There are 4 ways to turn a row about zero (a turn may also mirror it). The second row of each pair is the first, turned, with some noise. The first 28 pairs use one turn. New pairs use 2 turns, one after the other, and a turn may come again.
Some pairs, each with its turns in order after it:
[ 37  24 -18 -14   2 -20]
[ 28   1  22 -17 -22  27]  vesil

[ 27  37   1 -11 -34  35]
[ 44 -15  42   9  14  -8]  vesil

[  5 -15 -33  13 -31 -25]
[ 30 -15 -36  -5 -25  -1]  vesil

[ 10  -5  -5 -16  23 -32]
[ -2   7  33 -10 -10 -26]  ginon

[  0  15 -20  25 -22 -25]
[ 34   0 -16 -22   4 -16]  ginon

[-10   6 -23  31  -9   4]
[  6 -17  -6 -13 -17 -27]  vesil

[ 32 -26 -24  28 -37  -7]
[ -3 -14  27  36 -43  18]  suse

[-28 -16  29  -9 -15  34]
[ 0 14 39  1 25 32]  bukel

[  6   0  23  21 -10  36]
[ 26 -21  24  20  15  10]  bukel

[  6   4  25   5   5 -33]
[  6   4  13 -25 -34  -2]  ginon

[-33 -34 -20 -37 -24   7]
[-27  23  32 -11 -18 -45]  suse

[ 11  -6 -10  31  -9  -8]
[ 25 -10  -1   9   4 -29]  bukel

[ 18 -13   9 -28 -31 -24]
[ 13 -42  21  -1 -21  -3]  ginon

[33 37 16 -8  0 -3]
[ 16 -16 -43  21   3  -1]  suse

[-23   3 -33  -9   1  -3]
[ 16  15   1  17  26 -20]  ginon

[-3 19 -7 33 22 -9]
[-10  10   4 -29 -18 -21]  vesil

[-14  -2   9   1  -2  25]
[-22  20  -3   3  13   2]  suse

[ -9 -18  18 -34  18 -32]
[-42  10 -20 -22  17  10]  bukel

[ 16  34   6 -37  30 -26]
[-27 -16 -39 -17 -25  19]  bukel

[  1  -9   8  18 -31  27]
[-17  22  -4  20 -21  19]  suse

[-19 -29  -6  36  25  12]
[  7  28  -3  45  29 -13]  bukel

[ 18   7 -32  28  -5  16]
[-30 -30   1   9 -11  26]  suse

[ -5 -24  11  37 -20  13]
[ 16  -7 -15 -19  18  42]  ginon

[ 18 -26 -12 -18 -24  -3]
[ 12 -14 -14  29 -13  16]  vesil

[ 18  25  15 -18   7 -28]
[ 18  27  16 -20   4  28]  vesil

[ 15  20  34 -21  23   5]
[-16 -29 -18  -3   6  39]  bukel

[-22  14  13 -25  17 -19]
[  6  22  19  20 -27 -15]  ginon

[-24  28  26   4 -16 -21]
[ 20  27 -27 -26 -15   5]  suse

New pairs. What belongs after each?
[ 35  33   8 -26   0  -2]
[-29  25  27  17 -17 -21]  bukel suse

[-34 -27 -20   2  30  20]
[-23 -18 -44  -5  17 -14]  vesil vesil

[ 32 -16 -14   5  32  -8]
[-23  10  -5  -6  33  28]  ginon vesil

[ 22  27 -26   2 -12 -18]
[ 16 -11  38 -12  -6 -20]  ginon ginon

[-30 -22  -2 -36  25  37]
[-55  -4 -22   4  11 -37]  vesil vesil

[ 35  23 -31  -3 -19  24]
[27 19  3 48 -6  4]  vesil suse

[-16  15  16 -32 -34  36]
[ 28  36 -14 -22 -37  -7]  suse bukel

[-15   7  16   6  18 -26]
[ -6 -24  17 -13 -19   7]  bukel vesil

[-21   9  30 -22   2  -3]
[ -9  -7 -28  -7 -31   0]  suse bukel

[ -3  35  25  34 -23  27]
[  2  53  -3 -21  -8  36]  vesil vesil

[-34 -22  29 -25  -5  34]
[  0   8  20 -59  19   8]  suse vesil

[ 14  36  -4 -10 -14  29]
[-11 -37 -20 -25 -13 -15]  suse vesil

[-16  18  15  -7  37 -29]
[-13   6  20  13 -24  42]  suse vesil

[ 31   3  19  36 -30 -23]
[ 47  13  21 -19 -21  14]  vesil vesil

[ 18  -1  32  30  -8 -30]
[  6 -32  31   8  22 -25]  bukel suse

[ 31 -37  30  27 -16  -9]
[ 35   4   7 -44 -26 -20]  vesil vesil

[-27 -27 -13  23 -19 -18]
[ -2 -15 -48 -17 -11   4]  bukel bukel

[-25  10   6   3 -19   0]
[ 17  -7  11   0 -25 -13]  ginon vesil

[ 15 -33 -10 -20 -15 -21]
[-12  36  -9  35  -1   4]  ginon vesil

[-19  18  13  25  -2   9]
[ -9 -20 -10  28  10   8]  bukel suse

[-29 -32  -4   9   5   1]
[-35   8 -20  -7  -5   5]  ginon ginon

[-28  35  26 -32  23  23]
[ 46  17 -43 -16  12   2]  ginon ginon

[-10  -9 -20 -26  18   2]
[ -3  25  -2 -21 -21  13]  ginon ginon

[ -3  31  -1   9 -20   1]
[ 3 21  8 10 -8 29]  vesil vesil

[-18 -19  11   6  22  -3]
[ 13  11 -19  19 -10  11]  bukel bukel

[ 26 -19 -14  32 -22  32]
[52  9 19 23  1 21]  bukel suse

[-27  -9 -19  -8  14 -18]
[ -4 -14  20  13 -25   3]  suse ginon

[ 28  34  16 -15  -4  17]
[-1 45 29 17  9  2]  vesil vesil

[-21  28   5  25  36  12]
[  9 -17  18 -44  12   0]  ginon vesil

[-27  28   0  -2  15 -36]
[-10 -31  17  -4  19  41]  vesil vesil

[  1  -1 -33 -26 -11 -37]
[-41  -5  12  32  -3 -20]  vesil suse

[ 36  10  16 -14  -4  30]
[ -7 -11   9   2  13  45]  bukel ginon

[ 8 11 24 36 20 19]
[ 12  30  -6 -35  22  11]  vesil vesil

[  3 -22  14  18   4  17]
[ 28  14 -15  -7   7 -14]  vesil bukel

[ -3  19  23 -20   6  20]
[ -6 -35   0 -26   7  -1]  suse suse

[ 19 -30  34   8 -15 -19]
[ 33  28  27   4 -14 -24]  suse vesil

[-27  16 -23 -32  -8 -24]
[ 16 -14 -25  32 -20 -26]  bukel ginon

[ -6 -29   3  18  33   6]
[ 30  37   2 -18   0  -3]  vesil bukel

[ 26  32 -12  32 -28 -15]
[-19 -48  -6 -31 -10  -8]  vesil bukel

[ 14  27 -23 -17 -34 -32]
[ -9  -1  28 -35  -5 -46]  suse bukel

[ -9   8 -17 -13  21  -5]
[ 17   1 -24   9   5 -10]  bukel ginon

[  7  10 -26  27 -24  11]
[  7 -26   3 -32 -17   4]  bukel ginon

